Each new row is followed by its nearest point in the smallest flat space through zero that holds the last named rows.

j657:
[[-15  -2 -37 -31  47 -18 -31 -20 -50   6 -35  31  18  36   7  12]
 [-17 -43 -66  -8 -29   6  28  13 -10 -23 -31  44  40 -42 -32 -24]
 [-43 -18 -13  74  27  -1   3  15  27  23  12  74  38 -18 -36  -4]
 [-66 -22 -38  46  11  -3 -31  21   4   2  26 -47  38  20 -50  27]]
New rows:
[ 27 -32  37  21  30  30  -7  40   0  29  -7  29 -31 -10  -7   6] -> [ 6  9 24 21 11  0  6 -1 16 14  8 30 -6 -6  7 -4]
[ 27  34  -2  28  19  33  23  36 -36  40  33 -40   7  18  11 -16] -> [  0  10  19  10   3   0  -8   1   9   5  16 -24 -10  10   3   9]
[  2 -40  37 -37 -11   7  14 -40  41  -5  17  15  22 -27 -38 -20] -> [  8  -7   2   6 -21   7  21   7  15  -6   1  13   0 -25  -4 -14]

j680:
[[ 30   0 -44 -21 -18 -14   9  56  -7  -7 -16 -14  -2 -13  -7 -14]
 [-34  21 -44 -29 -30  -5  19 -29  30   9  17  16  -1   3  18  18]
 [ -3 -20 -62 -46 -29  -8  12  75  12 -26  50  58 -10 -34   8   5]
 [ 29  44 -44  24 -33   8  -8   6  27 -15  11  -7 -35  32  14   2]]
New rows:
[-23 -12  19 -41 -41  40   6   9 -19 -22  -7 -41 -13   1  39  16] -> [ -6   1  -9 -10  -4  -4   6  -2   2   4  -4  -2   4  -3   1   1]
[-34   4 -13  18 -29 -27  32 -41  17 -35  39   8  -7  13 -40   8] -> [-22  13 -11  -3 -12   5   3 -27  20   1  21  18  -6   8  13  14]
[ 38  34  33 -15  14 -29  36   6  40   4 -22  31 -25  30  36 -38] -> [11 13 -7 11 -6  3 -4 -1  5 -3 -2 -8 -9 11  2 -1]
[-24  31  17  -7 -39  20  16  -3   0  37  32 -15 -24 -19   4 -24] -> [-11   9 -10  -4  -8   0   4 -15  11   3   5   3  -2   5   6   6]
[-12  19 -24  31   6 -33 -30  19  19   5  -1 -22  32   4  -9  10] -> [  9  10 -10   3  -6  -2   1   1   2   1 -10 -13  -3   6   0  -3]
[-12  25 -33   1   5  27 -25 -19 -20  38   6 -41  -6  35 -37  -9] -> [  7  22  -6  10  -7  -1   1 -22   5   9 -21 -27  -3  17   2  -2]

j306:
[[ 47  39  17  -3  -4  -4  27   9  13 -34  13   1  11   1  21  23]
 [  8  22 -20  20   1  58   9 -11 -25 -57   1  25   9  20 -17 -18]
 [-16  42 -41  10  44 -26 -19 -16   5  27  40   8  17 -31 -26  31]
 [ -5  25 -22 -10 -28 -29 -14  49   2  23  -4  15 -10  33  39   7]]
New rows:
[ 19  -6   8 -11 -13  11  31 -22  13 -21  11  -6  33 -38  -3  33] -> [ 28   6  24   0  14   2  21 -20  11 -20  11 -12  11 -22  -7  14]
[ -6  -1 -38  33 -22  -1  39  25 -36  -7  -9  10 -23 -32   0  22] -> [ -3  12 -13   3  -2   6  -3   6  -6  -5   2   9   1   9   1  -1]
[ 36  -4  24  19  37 -20 -26   3 -29  -9 -10 -33  -4  -6  17  -5] -> [ 11  -5  16  -4   2  -6   8  -6   8  -2   1  -9   2 -10   1   5]
[  3  13  -8  12  24 -26  10  34  27  -8 -34 -22  19   8  -3 -40] -> [ 3  1  2 -3 -6 -6  0  8  2  3 -2  0 -2  5  9  1]

j898:
[[ 53  72  28 -29 -16 -34  24  33 -34 -50  74  11  18 -33 -24  -5]
 [ -5  27  -9 -27 -84 -24  25 -18 -20   4  24  19  12   6 -12 -12]
 [ 73   2  60 -27 -40   5  32 -13  -9 -12  -5   9  20 -11 -45 -27]
 [-12  13  13 -41  32 -35 -32  33 -39 -24   7  27  44  21  26   6]]
New rows:
[ 15 -37  -1 -14  -5  -7   9  -9  29 -23  -1  18  21 -38  -9 -12] -> [ 19  -5  16  -4  -4   5   6  -4   1  -1  -7   0   3  -2 -11  -7]
[ 25  31   2 -19  -6 -13   8  -9  -4  -3  11  10  -3 -59  -9  11] -> [ 22  25   8  -2 -10  -6  15   7  -5 -14  27  -2  -3 -17 -14  -3]
[-42 -30  -9   7 -15   2 -39  -3  41   5  53  56 -10  -2  -5 -23] -> [-27   2 -23   4 -12  -5  -3  -4   0   9   3   1  -5   7  11   5]
[-16 -16  -9  17  48  -4  -9  -9  -5  20  -2  13   4  21 -11 -12] -> [-13 -16  -3   5  27   5 -16   4   4   4 -16  -2   1   8  13   5]

j322 (4 x 16):
[[  5  35 -19  23  20   1 -52 -31  12  56  39  23  -4  27 -46  18]
 [  2  49   5 -10  14  31   6 -22 -33  35   5   3  27 -14 -25 -33]
 [ 15  18  12 -25 -18  14 -47 -33 -19 -18 -19  17  52  15  19  -8]
 [-22   5  -9  19  27 -37 -29  -3 -39  -8  -5  -1  45 -21  -6  16]]
New rows:
[ 24  -2 -36   3   3  37  40 -13 -20 -32  33   0  40  33 -32   1] -> [  4  14   3  -7   0  13   3  -7  -7   8   0   1   6  -1  -4 -12]
[-38   6  -9  14 -40 -34 -10  14 -30 -28  21  28  -7 -40 -10  21] -> [-15 -12  -7  15  14 -29  -7  10 -12 -12  -3  -5  11 -13   1  15]
[  2 -10  -3  39 -38 -17  -3 -12  39  11  17 -32  11  37  20  36] -> [  5 -19  -7   9  -8 -13 -23   1  28  -6   8   8 -19  22   4  24]
[ 30  25 -39   6 -26 -13  11  31 -19   8   5 -13  24  21  35 -29] -> [ 2  3  5 -9 -4  7  4 -2 -7 -6 -7 -1  9 -4  6 -9]
[-35 -23 -13 -13 -13  -9   8   0 -10 -24  -5   5 -22 -28 -18 -31] -> [ -7  -9   2   1   3  -5  22  14  -6  -9  -6 -10  -3 -14   5  -4]
[-15 -32 -21   0  -8   6 -24  -9  10  37  -2  31  24  32  30  10] -> [  8  -2  -3   0  -8  -4 -33 -13  12  -3   3  12   5  20   3  14]

j43 (4 x 16):
[[-15   1  20  28 -64   2 -10 -32 -35  39   2  -2  -7  17  -1  46]
 [-43  14 -13  52 -25   5 -51 -30  24  44 -20  -8  -7 -33 -35  19]
 [ 40  -1 -21  27   4  33  -3  25   2  46 -50 -18 -21 -12 -36  41]
 [ 22  11 -46 -15  -7 -22 -34 -58  51   1   4   6  19  22  17 -18]]
New rows:
[ 13 -39  26  21  27   2 -15 -28 -35 -12 -23   0 -19  31 -32 -23] -> [ 3 -2  5  1 -1  4  6  7 -8  2 -2 -1 -3  1 -1  6]
[-26 -23  13 -24  -7 -31 -12  31  21 -13  32  23 -21  16 -26  -6] -> [-21   0  11  -5   6  -7   3   3  -2 -17  14   5   4  -6   6 -16]
[-20  11   5  -4  26 -41  18 -15 -19 -30  18  16 -34 -29  26 -25] -> [-27  -1  15 -12  12 -12   6   5  -2 -29  23   8   8  -7  11 -27]

j435 (4 x 16):
[[  6  30  -5  25  18  79  22   3  54 -16 -51  -9  25   2  -6  43]
 [ 26  38  11  20  21  25  25 -37  37 -48 -16   6   0 -80  34  84]
 [  0   5  40  -1 -11   6 -28 -43  37 -50 -61  35  -2 -16  34  38]
 [ -3  30 -12  84 -28   4   4 -15  84 -50  -4  -7   2 -10  33  50]]
New rows:
[ 36   5 -39 -39 -34  30 -41  24  32  41  10  31 -21  -9  35 -36] -> [ -5  -7   1  -6  -3  -2  -6   4  -5   7  -3   1   1  14  -5 -13]
[-29 -24  34  27   8  26  28 -19  15 -22 -19  36 -29 -30 -16   2] -> [  3   6  12  -1   2  10  -4 -14  13 -17 -22  10   1 -11  10  19]
[ -4  31 -34   8  26 -30  33 -29 -17   7  23   5 -22  -7  -4  34] -> [ 11  10 -11   8   9 -12  19  -2  -8   0  32 -10  -6 -34   6  16]
[-11  -3 -39 -11 -11 -19 -41  -5   5  27  -4  -5   9 -37 -35  17] -> [ 2 -1 -2 -3  1 -7  2  1 -8  3 10 -1 -3 -6  0 -2]

j541:
[[ -6  16  -7  28 -18  -1 -27  12   3 -35 -10  15  37 -15 -11  12]
 [-15   6  -6  10  21  14 -49 -51 -10  -5 -13 -13  35  -5 -19  27]
 [-61 -53 -35  44  34  57 -52   8  -1  17  38  20  28 -29 -18  -8]
 [ -2  28   9  50  59 -27   6  53  -2  -1  30 -20  69 -16  -3 -43]]
New rows:
[  9  -2  36   0 -17   6   0  13 -14 -34  12 -32  15  18   4  27] -> [ 10  16   5   1  -8 -12   0  -1   0 -13 -10  -2   9   1  -1   5]
[  2 -42   1 -17   2  -2   0 -20  27   7  14  70  26  17 -11 -49] -> [-13 -20  -9   5  -1  14   0  12   3   7  12  11  -9  -5   1  -7]
[  7 -53 -22  27  11  13 -49  -4  37 -11 -20 -18  -2 -22 -28   6] -> [-24 -17 -15  14   2  25 -32 -12  -1  -3   3  11  12 -11 -11  11]
[ 11   0 -35 -45   4 -43 -10 -33 -13  23  21 -12  -5   2 -26   3] -> [  6   1   6 -18  14  -1   1 -31  -6  15  -6 -17 -10  10   0   7]

j117:
[[-15  17 -24 -45  39  44   2 -39  30  19  36 -35  12 -68  14 -41]
 [-53  28 -24 -15   9  14 -10  46   6 -24   5 -30  41 -62  17 -84]
 [-70  29 -54 -38  27  19  37  40  35  10  16  -1 -39 -13   7 -19]
 [-19  60  -1 -12  19  58   8  18  -6  -4  50   4  31 -33  36 -21]]
New rows:
[-23 -21  41 -13  25  18 -15  -7  28 -17  14   8  -3 -11  11  -5] -> [  0   4  -2  -7   7  10  -1  -9   4   4   8  -6   4 -13   3  -6]
[ 21   3  11 -11  20  17  29  -7  -6  25 -27  13 -20  46  -6   4] -> [  7  -3   0   0   1   0  12  -9   3  11   3  13 -23  23  -4  31]
[  9  -9 -26   6 -39 -46 -13   8  31  -4 -13  10  27  17  -7 -28] -> [ -6 -20  -1  10 -13 -29 -11  14  -2 -12 -27  -8   4   2 -12 -17]
[ -2  35  10  11  17  -7  10 -10   1  -2 -45  22  45  30  -4  10] -> [  7   5  12  13  -9  -2  -3  10 -13  -7  -1  10   8  12   3   8]
[ -5  30   3  11 -25  38  62  29  12  34   1  21  -6  -6   5  10] -> [-16  29  -7  -4   7  22  20  21   0   3  21  20 -13  14  13  17]
[ 12  58   8  28   7 -20 -27  35   4 -33  15  26  -4 -43  13   1] -> [ -8  26   9  12  -6  13  -3  29 -16 -16  10   8  24  -3  15 -12]
